The same things were measured in two ways. Each way mixes the same 9 hidden numbers, adds some noise and spreads widely along 5 directions of its own, which tell nothing about the thing.
In the rows, zero is written as 128.
Some things both ways: the first way, then the second way.
[132 129 110 151  89 159 144 135 115 143 129  95 117 107 120 132 114 159
 149 149 132 133 145]
[106 108 161 114 116 149  88 130 142  78 210 128 114 132 111 129 182 117
 110]

[112 124 162  98 157 146 120 142 114 114 117 149 126 137 128 139 143 102
 126 104 112 101 104]
[112 106 141 132 103 122  43 122 141  92 153 133  82 119 149 140 158 130
 117]

[151 123 148 151 105 155 146 136 121 120 134 107 120 114 108 121 123 162
 161 169 126 132 120]
[117 111 150 147 134 129 116 126 121  89 138 142 108 128 150 133 133 145
 126]

[134 123 122 135 131 124 144 117 120 144 117 157 112 123 122 126 100 123
 130 138 120 150 142]
[ 97  70 129 113 128 153  98 137 136  96 165 148 113 123 127 145 116 132
 153]

[136 126 102 120 117 165 126 118 136 136 131 132 110 109 132 115 127 121
 136 121 128 142 117]
[142 119 175 130 138 114 138 129 141 141 126 157 171 147 118 123 115  97
 122]

[ 53 123 134 155 156 143 151 143 120 144 101 132 133 117 115 143  96 148
 107 180 149 116 121]
[135 118 142 171 128 108  86  93 122 123 109 116  94 139 146 116 103 179
 111]

[ 96 104 102 112  99 161 123 140 114 142 117 112 124 125 136 133 146 131
 116 118 128 111 126]
[125 139 172 132 119 101 100 149 139 148 143 147 137 133  99 108 171 130
 105]

[104 113 115 131 104 132 128 142 102 167 118  99 116 133 133 138 121 153
 138 154 138 140 142]
[144 118 155 132 135 128 155 159 156 122 194 121 148 123 152 132 134 120
 146]

[139 141 113 105 112 152 123 104 144 146 102 133 101 132 119 126 135 148
 149 135 110 177 166]
[122 152 159 114 118 122 130 121 111 109 130 180 129 128 119  95 143 120
 115]

[147 101 103  91  97 142 140 143 115 125 116 168 129 132 130 121 121 114
 100 116 136 116 134]
[122  84 161 143 112 166  69 110 146 105 125 151 115 110 125  84 138 134
 138]

[145 105 127 105  86 165 115 163 142 129 138 120 136 135 124 116 127 156
 133 147 123 108 124]
[138 122 147 146 132 132 137 156 116 134 160 126 122 118 163 131 122 150
 120]

[142 124 132 119 141 157 137 132 128 135 131 131 121 134 139 137 132 129
 146 133 137 153 128]
[102 109 168 116 120 152   4  97 125  70 192 169  75 108 131 123 220 120
 129]

[139 107 115 119  93 142 126 146 124 139 113 110 111 120 127 115 135 144
 132  96 124 101 140]
[ 87  91 140 135 136 100  54 101  85  93 171 144 102 117 111 129 158 206
 119]

[175 138 127 132  91 153 140 127 113 123 138 117 115 104 113 145 117 152
 168 145 121 135 133]
[106 116 138 115 122 122 119 127 146  75 159 144 104 144 108 124 150 117
 129]

[147 120 126 136 107 152 130 138 105 127 142 120 131 129 120 124 112 121
 132 112 121 118 116]
[109  87 153 127 136 137  98 120 164  91 192 103 111 142 145 170 135 119
 150]

[162 146 115 149 110 177 136 145 155 136 147 107 128 120 118 117  87 166
 154 151 138 154 147]
[102 144 165  96 123  98  75  88  65 145 109 168  95 118 118 101 142 154
 109]

[124 126 117 114 137 127 122 145 153 156 108 148 104 108 127 131  91 147
 131 135 129 127 150]
[136 135 137 102 109  70 105 111 116 118 129 162 127 136 110 103 133 117
 105]

[100  99 147 139 144 146 144 128  90 138 125 114 117 131 145 137 159 129
 142 139 136 130 105]
[165 133 173 199 128 107 134 169 174 164  78 161 180 120 166 119 109 130
 138]

[152 120 140 164 109 110 150 144  84 156 138 114 119 136 125 128  99 140
 151 139 120 143 149]
[111  93 143 110 110 147  99 135 165  75 170 142 114 114 156 140 137  98
 155]

[108 117 107 130 126 145 119 125 132 160 124 125 115 135 136 112 126 126
 128 120 115 146 137]
[145 113 173 144 151 124  97  96 127 110 163 148 136 150 141 140 136 116
 123]

[137  98 132 159 123 123 154 150 113 135 125 133 126 121 121 101  97 138
 118 142 157 103 109]
[111  86 149 123 136  79 140 130 152 133 120 120 156 136 144 159  84 132
 160]

[ 94 118 140 109 154 184 143 144 153 102 115 162 131 106 125 119 128 133
 118 189 153 115  86]
[106  93 109 114 126 155 141 190 122 123 192 117 112 133 145 183  87 136
 122]

[137 104 144 159 121 129 157 129 101 131 132 136 119 121 117 110 120 130
 135 151 121 126 118]
[ 89  93 156  98  95 141  91 165 138 111 117 169 127 106 120 133 148  94
 124]

[129 127 117  71 114 164 100 167 158 130 110 144 123 124 130 122 120 136
 119 108 123 102 141]
[127 120 136 102 102 121 100 140 118 114 190 121 117 121 133 121 138 130
 100]

[196 144 103 131  93 158 135 140 175 132 133 128 114 102 107 117  69 176
 159 167 140 152 160]
[122 118 153  96 114 121 147 131 114 123 143 145 140 121 126 104 117 115
 119]

Other things, the second way, with their names:
K23: [125 106 160 117 132 140 111 132 109 157 123 144 121 125 131 127 108 124
 123]
K423: [133 148 195 158 127 115 114 111 158 138  82 158 141 145 116 100 146 113
 123]
K136: [149 115 183 174 146 123 124 121 142 144  89 145 150 133 158 120 113 127
 134]
K848: [159 132 215 170 126 139  87  95 161 136 118 127 138 126 155  91 165 109
 122]
K572: [131 105 147 178 159 126 109 118 117 106 132 157 113 131 144 127 130 173
 142]
K598: [150 109 167 158 149 119 145 146 145 135 145 129 165 147 149 155 110 113
 123]
K626: [121  82 169 146 151 131 101 100 118 116 135 151 145 127 141 132 114 149
 143]
K969: [133 134 183 150 129 109 122 127 155 163  94 155 178 126 165 143  86 119
 148]
K148: [108 119 176 143 140 106  89 107 123 131  86 180 133 144  90 111 146 139
 124]
K763: [ 93  57 164 137 115 150  73 155 139 127  94 161 130  95 123 118 141 132
 143]
K107: [171 141 171 160 151  98 140  94 171 109 117 162 151 153 156 113 119  97
 156]
K322: [108  99 129 150 125 118 120 135 126 103 124 117  98 112 173 143  98 175
 146]
K449: [ 78  91 126  97  93 166  64 161 128  87 171 145  69 100 127 132 165 131
 124]
K496: [131  54 136 146 147 169 104 137 132 114 161 122 100 126 150 139 112 136
 143]
K321: [120 128 165 118 142  79 154 120 143 112 123 157 161 153 125 149 121 104
 140]
K738: [124 136 129 121 102 129 140 178 147 106 137 152 109 135 124 125 135  98
 109]
K396: [132  78 147 183 150 145 112 149 148 145 129 114 123 116 182 153  88 172
 160]
K644: [ 94  95 156 106 110 163  48 149 130 112 152 172  88 126  79 116 193  97
 105]
K609: [110 146 168 120 106 111  67  99 118 107  94 184 104 124 124 106 154 116
 113]
K362: [122  88 149 133 131 111 151 171 156 139 109 154 154 127 113 121 122 117
 148]
K826: [134 132 166 108  94 132 134 140 158 144 129 118 128 107 155 101 118 104
 139]
K382: [154  88 138 110 105 161 168 202 163 125 193 120 157 109 156 125 116  78
 129]
K315: [140 126 150 144 147  99 133 127 149  98 151 170 148 135 143 133 130 124
 153]
K734: [119 130 129 126 108  94 140 147 138 116 131 136 124 111 152 112 112 154
 141]
K394: [ 93  99 175 122 129 140  85 100 121  87 151 140 119 139 114 137 153 131
 116]
K799: [102 137 144 126 146  74  83  88 127  78 137 183 102 149  95 123 166 146
 145]
K357: [151 138 157 128 135 114 135 137 146 130 172 140 147 141 146 135 121 105
 130]
K26: [133 160 175 152 133  96  91  89 111 103 150 134 113 149 134 123 159 154
  91]
K511: [115  97 124  83 120 116 138 159 133  93 182 164 137 120 126 138 131 100
 146]
K294: [123 122 148 112 107  95 115 165 131 140 132 172 144 107 115 101 152 126
 129]
K901: [143 129 162 145 129 106 115 131 161 143 119 168 161 118 152 118 114 124
 163]
K921: [ 98 105 150 145 127 107 117 149 100 132 105 183 160  97 120 107 120 187
 137]
K690: [ 94 105 118 102 107 111 102 139 124  85 155 144 101 123 128 142 124 138
 128]
K809: [143 117 170 135 119 105  86  86 167  96 132 157 141 135 126  95 150 104
 143]
K823: [155 119 151 152 122 120 131 159 118 142 102 170 146 124 136 104 121 122
 103]
K779: [122  89 136 125 142  94  99  96 101 101 157 145 125 115 150 125 110 175
 150]
K786: [170 107 184 139 106 140 100 131 138 136 144 132 154 107 157  84 150 101
 105]
K794: [130 112 141 113 111 103 104 150 146 135 178 120 135 129 133 142 126 123
 124]
K785: [ 94 135 126  95 119  84 102 119  86 115 136 151  95 133 130 157 109 152
 114]
K522: [147 124 173 162 125 126 117 123 156 123 137 133 152 125 156 115 123 132
 131]
K300: [102  72 136 121 131 123  70 137 147  93 197 146 115 105 127 136 162 149
 167]
K239: [ 73  94 124  61 102 116  97 148 123 101 192 145 115  97 135 155 127 133
 160]
K20: [130 120 161 146 132  91 120 139 171 126 127 138 147 154 121 145 134 107
 131]
K966: [131 154 168 118 123  87 119 105 173 133 118 148 133 144 129 118 133  99
 156]
K760: [113 117 148  92 110 124  71 111 123  71 163 189 106 137  85  99 193  86
 104]
K154: [157  95 190 141 114 107 138 102 149 109 108 133 179 126 140  80 129  99
 114]
K687: [123 110 163  96 143  87 195 156 132 165 134 126 178 154 100 141  93 104
 130]
K655: [147  87 153 157 128 150 133 159 153 166 127 100 130 116 174 134  83 137
 144]
K575: [111 121 170 112 119 142  99 136 147 104 139 175 131 140  98 120 164  85
 115]
K652: [129 104 143 110 133 131 128 137 133 122 144 149 121 141 121 131 117  98
 129]
K289: [164 151 154 177 130 112 143 143 130 156  66 176 145 131 162 107  86 136
 123]
K147: [100 129 146 110 115 100 143 171 119 127 169 131 143 111 139 144 132 150
 121]
K732: [100  97 138 141 125 128 112 162 104 103 158 137 122 124 124 144 138 163
  96]
K375: [134 113 161 126 116 117 129 148 167 138 153 107 135 111 161 122 129 119
 153]
K96: [138 102 133 136 157 120 162 152 132 125 130 168 152 161 132 170  76 104
 139]
K400: [137 124 162 116 128 103 119 136 188 112 194 113 134 152 125 141 162  84
 139]
K968: [152  90 169 145 131 147 124 140 161 135 127 118 126 130 150 119 128  99
 133]
K91: [139 123 172 129  81 115 167 193 180 163 113  99 178 102 197 143  89  88
 126]
K402: [129 126 147 144 106 105 109 133 150 136 101 143 119 115 139  95 123 145
 137]
K960: [ 87  66 151  89 124 126  82 115 122  83 172 130 105 116 123 142 158 119
 140]
K201: [146 112 159 159 138 139  85 141 106 140 172 148 139 111 163 132 133 160
 114]
K64: [ 97  87 124 113 124 118 120 167 115 131 127 150 106 106 124 126 122 151
 149]
K718: [127 125 131 160 144  89 101 130 135 119 141 157 136 148 154 180  96 152
 140]
K973: [128 100 148 137 130  94 133 185 143 151 144 146 165 108 151 145 122 135
 147]
K226: [112 167 154 114 118 111  93 106 101 106 128 175  87 137 119 114 155 129
 105]
K624: [137 124 166 129 128 114 102 140 137 134 178 129 138 132 140 141 148 115
 119]
K916: [130  98 148 134 113 137 104 154 136  90 181 123 123 105 177 139 151 121
 120]
K839: [117  95 166 127 106 148  53 122 169  96 162 157 133 107 143 122 158 107
 149]
K814: [123 111 153 149 124  95 134 131 130 143  74 168 150 119 102  75 113 165
 142]
K627: [124  92 145 141 120 140  91 143 154 145 113 139 106 126 125 114 121 129
 142]
K878: [128 139 142 121 115 117 140 149 161 123 152 118 119 132 168 155 100 112
 142]
K723: [118 115 147 125 115 113 142 139 154  91 147 138 134 131 122 114 136 120
 133]
K862: [120  62 119 152 146 162  94 166 127 121 166 156 115 119 123 141 117 163
 146]
K10: [136 125 134 161 150 138 135 135  97 122 147 132 116 132 192 170  72 165
 122]
K324: [111 107 159 103 118 100 114 145 157 113 156 151 145 143  72 115 174  96
 121]
K633: [114 134 144 140 137 118 141 148 141 107 155 117 104 141 166 173 117 132
 137]
K222: [161 158 157 154 127 102 149 110 124 139  71 161 118 131 154  81 105 131
 126]
K941: [101 129 143 128 116  87  95 110 115 118 122 129 107 117 155 136 110 172
 133]
K65: [130  63 137 153 130 135 108 159 121 113 126 157 137 108 140 117 120 148
 129]
K946: [ 84 148 184 105  95  99  64 111 123 116  96 177 129 123  99 110 171 119
 101]
K666: [143 147 157 133  92  97 109 149 183 114 134 130 144 140 162 151 129  75
 109]
K917: [102 119 157 103 110  94  77 124 156  97 178 120 113 132 132 158 165 111
 130]
K304: [126 108 141 144 140 113 115 116 141 112 124 136 122 138 175 169  83 130
 151]
K244: [131  74 183 153 103 176 106 164 146 116 126 133 154  97 150  99 148 116
 105]
K431: [142  91 128 135 124 120 134 167 143 123 146 145 133  99 175 129 110 132
 159]
K471: [174 145 164 132 119 100 135 118 149 127 128 148 150 136 172 119 113  83
 121]
K115: [130  88 147 145 140  96  83 117 135 115 149 137 127 133 127 128 139 148
 132]
K153: [118 125 167 128 142 102 112 112  96 141 103 164 123 144 100 113 136 136
 103]
K341: [152 127 146 161 146 111 124  97 153 115 124 131 120 145 190 152  77 127
 158]
K800: [160 147 145 161 128  95 140 125 147 141  65 170 138 134 173 122  75 118
 147]
K573: [157 124 166 160 139 131 134 150 141 148 117 164 152 142 125 116 126 109
 116]
K947: [107 100 154 147 132 131  82 123 141  99 120 150 100 120 150 138 141 141
 146]
K556: [ 98 141 150 120 126  81 106  98  87 111  98 184 130 136 108 121 119 158
 109]
K68: [105 133 157 127 106 110  66 117 129 102 130 142  84 123 136 123 162 133
 113]
K642: [110  82 163 144 130 132 117 141 160 139 151  89 148 127 148 157  97 148
 142]
K75: [146 130 163 136 152 120 120  89 112 104 148 166 121 144 123  99 142 129
 128]
K835: [110 112 168 124 135  96  93 140 114 140 136 168 151 125 119 145 143 135
 123]
K290: [ 94  89 139 125 123 144 119 163 135 119 126 144 102 112 130 134 126 141
 148]
K822: [135 131 141 124 128  90 136 151 130 156 123 152 137 122 148 132  99 135
 144]
K663: [118 108 136 112 124 103 164 179 152 134 123 143 131 139 100 124 129 103
 132]
K85: [135  91 145 178 144 174  97 145 165 122 127 155 109 139 136 130 115 128
 148]
K489: [144 134 144 124 105 105 158 187 105 167  77 187 152  93 153  94 104 127
 119]
K783: [151 128 172 153 137 144 105 121 169 114 168 130 113 137 151 121 157 108
 144]
K641: [ 80 113 128 103 122 135  72 136  92 111 126 173  60 113 126 139 143 149
 135]
K162: [118 138 154 152 115 105  97 144 140 103 139 143 118 131 144 138 152 138
 109]
K100: [125 135 156 117 109 114 105 134 134 126 118 148 118 136 144 143 121  98
 111]
K805: [107 106 149 111  90 142  95 152 105 123 129 143 110 112 108  97 147 129
  80]
K336: [136  91 161 117 122 115 157 144 150 111 161 133 174 115 145 116 122 110
 143]
K206: [123 112 155 147 152 137 114  97 124 123 106 167 120 134 140 120  94 144
 160]
K996: [ 97  54 150 137 115 182  61 133 133 108 158 127 112 104 137 132 123 152
 131]
K905: [108 104 155 116 140 110  63  98 110 112 145 182 111 118 112 115 159 149
 149]
K574: [128  39 157 150 120 218 115 187 141 127 166 101 128  95 182 149 105 122
 126]
K146: [125 108 174 113 128 107 105 108 159  96 157 151 142 132 105 101 176  98
 143]
K787: [111 120 165  78  94  89 137 158 162 127 148 133 161 126 101 118 154  81
 120]
K88: [119 106 157 145 129 106 123 148 132 156  89 144 136 134 115 122 113 143
 123]
K768: [133 123 167 178 124 135  95 132 142 131 115 136 112 115 146  96 150 165
 127]
K761: [146  97 167 146 126 141 136 156 161 119 142 144 161 141 119 115 139  94
 114]
K731: [150 157 155 118 118  92 144 122 134 135  91 161 136 158 133 123 101  79
 105]
K967: [106 119 143  89  87 118  71 136 128  87 125 178 101 116 125 122 162  80
 109]
K615: [ 54 127 148  77 105 118  62 126  87 110 123 197  99 110  89 129 159 141
 124]
K937: [116 109 144 170 145 130  73 139 114 118 149 136  91 129 151 154 140 173
 119]

Some of these things the first way, each followed by its name:
[142 115 112 159 102 107 139 144 136 159 110 127 104 101 108 106  71 170
 132 160 152 121 145] | K154
[134 109 113 141 115 145 135 126 116 143 127 123 112 121 133 103 123 124
 133 125 134 136 122] | K626
[121 117 110 131 113 157 126 120 124 145 141 122 111 108 135 135 131 134
 140 151 117 144 121] | K573
[158 117 104 128  89 157 136 115 144 122 111 136 124 135 107  97 118 139
 123 108 109 134 145] | K394
[ 93 111 127 173 119 140 129 129 103 163 139  93 114 114 131 120 120 140
 141 153 122 132 118] | K598
[115 106 127 150 119 138 135 120 112 149 129 122 122 135 123 120 123 134
 130 146 118 141 121] | K136
[138  95 121 140 108 145 134 127 128 140 146 143 115 117 131 102 125 126
 131 152 109 134 113] | K96
[102  97 118  95 132 122 112 129 136 136 111 186 126 128 124 128 112 103
  95 148 116 115 107] | K496
[ 92 124 119 143 120 140 136  94  84 157 116 116 104 124 133 134 148 110
 141 127  98 157 131] | K575
[169 114 147  86 129 160 105 139 117 117 141 126 104 114 142 126 158 115
 158  98 129 110  87] | K973
[208 138 124 180  99 134 158 163 115 150 158  93 121 117 121 124  65 173
 172 146 146 154 166] | K239
[145 137 141 123 133 164 133 139 132 126 129 129 137 145 119 137 113 133
 143 139 125 148 131] | K878
[193 155 138 150 136 161 149 110 164 120 148 145 125 119 102 153  78 163
 174 182 114 189 150] | K641
[101  95 115 106 101 154 125 143  96 120 109 136 137 144 129 104 143  98
  88  83 131  82 102] | K642
[182 146 128 164 109 173 146 158 129 125 183 103 147  97 113 149  57 157
 165 181 144 131 111] | K655
[169 119 110 142 109 188 153 151 158 118 146 121 148 121 119 122  91 167
 135 176 177 140 118] | K848
[146  98 109 116  78 151 128 157 117 138 129 114 133 150 134 110 130 140
 117 105 132 109 149] | K522
[106 108 119 103 137 132 138 135  99 141 106 145 111 128 147 119 136 109
 112 115 157 122 112] | K809
[ 67  91 144 130 115 134 115 136  82 149 121 116 126 153 135 129 163 113
 112 110  88  99 119] | K937
[129 127 117  86 110 118  95 135 130 162 115 148 103 122 129 141 110 127
 133 123 100 130 149] | K382
[155 145 127 142  95 137 119 123 130 156 113  88 105 137 113 132 119 170
 168 112  95 153 181] | K147
[116 110 107 128 106 149 136  96 106 138 114 134 109 128 128 122 149 112
 121 105 105 140 124] | K148
[121 139 165 176 140 127 137 141 105 156 132  85 104 106 117 143 105 167
 180 174 125 139 133] | K916
[106 149 148 156 148 149 133 122 121 145 116 111 109 124 117 127 116 138
 156 135 102 151 138] | K785
[120 124 118 167 105 176 162 114  91 130 136  92 130 116 124 134 131 142
 144 156 139 150 118] | K423
[108 104 109  99 127 131 110 161 153 155 109 152 119 126 132 116 102 143
 108 144 144 111 133] | K786
[163 142 136  97 128 182 112 128 149 116 145 139 117 113 121 124 125 117
 153 123 101 135 114] | K731
[149 126 108 140 109 138 129 130 135 152 143 138 122 116 118 134  81 140
 138 154 110 148 143] | K652
[124 144 114 103 118 162  97 124 114 157 134 104 108 128 143 142 138 118
 153  98 104 154 135] | K357
[137 140 135 122 124 182 147 135  94 102 142 120 120  94 126 128 132 103
 144 123 136 113  80] | K996
[148 131 137 102 137 164 143 103 134 111  92 137  86 103 129 118 168 136
 160 128 148 151 116] | K921
[113 117 144 115 150 119 122 116 117 143 111 153  89  99 128 135 134 119
 146 139 112 123 107] | K65
[193  96 140 102 102 160 136 144 134  91 137 155 136 141 120 110 137 131
 129 127 133 110 103] | K947
[106 141 166 132 168 123 133 107 122 129  89 144 111 133 105 148 119 140
 146 158 115 150 131] | K322
[145 107 124 134 104 133 134 165 117 138 132 121 143 138 122 132  93 153
 124 152 156 116 129] | K375
[140 125 132 122 125 143 142 145 121 129 123 136 128 123 122 149 107 145
 135 150 145 126 134] | K402
[ 71 128 155 171 170 136 165 139 115 145  92 117 124 130 117 126 104 156
 129 182 165 143 129] | K941
[121 109  90 150  94 138 133 129 139 152 119 129 118 106 113 103  86 152
 118 163 141 127 126] | K687
[ 59 140 132 114 143 141 118 108 119 144  86 141 101 107 113 139 127 121
 124 137  96 126 131] | K805
[190 165 142 148 135 152 150 121 158 121 138 140 120 106  99 163  72 168
 178 171 116 172 160] | K449
[109 113 130 113 123 134 113 128 125 151 122 134 103 117 128 132 131 131
 139 136  95 126 130] | K823
[120 109 136 126 127 136 122 128 102 139 127 137 132 149 127 136 129 112
 123 116 105 124 120] | K396
[140 135 122  98 133 176 120 159 133 125 137 124 122 105 137 132 118 123
 135 114 143 104 105] | K794
[130 125 131 154 141 170 149 121 105 133 136 109 126 142 140 105 139 115
 141 108 134 155 120] | K969
[ 94 108 106 117 111 133 105 143 126 181 122 114 115 153 148 122 135 134
 124  96  94 137 167] | K201
[ 75 126 153 179 163 138 161 118 120 147 101 104 115 122 114 147 123 171
 150 184 136 153 141] | K162
[131 133 139 128 136 161 132 125 125 137 136 122 117 124 129 140 138 136
 158 146 112 158 126] | K289
[ 68 135 121  74 140 151  94  92  99 155  94 132  88 120 143 137 176  93
 135 110 106 157 109] | K75
[120  79 140 110 122  87 115 160 104 166 113 152 119 152 136 123 121 130
 115 139 123 110 136] | K431
[128 121 146 132 140 131 147 141 135 129 104 148 115 120 114 124 107 150
 135 161 140 124 133] | K690
[175 108 135 170  91 142 170 143 112 120 150 125 139 111 106 132  87 164
 148 200 144 131 119] | K290
[ 77 138 110 153 144 126 137  83 113 173 118 144 107 116 122 163 107 120
 134 145  82 172 156] | K644
[140 104 114 132 118 152 146 135 154 115 126 155 135 110 113 124 100 145
 116 164 142 117 113] | K88
[143 116 153 146 148 126 156 146 143 131 123 155 119 119 116 116  97 148
 140 173 132 132 131] | K967
[ 77 107 123 183 131 130 181 118 117 149  87 123 124 144 113 102 119 156
 113 158 135 150 162] | K946
[104 145 152 105 172 133 132 115 131 133  78 143  99 120 117 156 126 145
 150 158 142 152 131] | K734
[150 131 158 133 152 159 137 131 125 120 138 138 123 133 124 118 123 116
 147 127 123 139 104] | K304
[ 81 101 109  94 123 126 103 130 107 162 101 142 122 154 139 138 136 108
  99  97 118 114 132] | K400
[ 89 125 122 121 107 163 112 130 130 145 101  98 121 143 122 122 149 146
 132 110 104 131 148] | K26
[135 122 115 133 123 138 137 125 104 158 133 121 108 121 142 132 122 126
 146 128 138 156 132] | K905
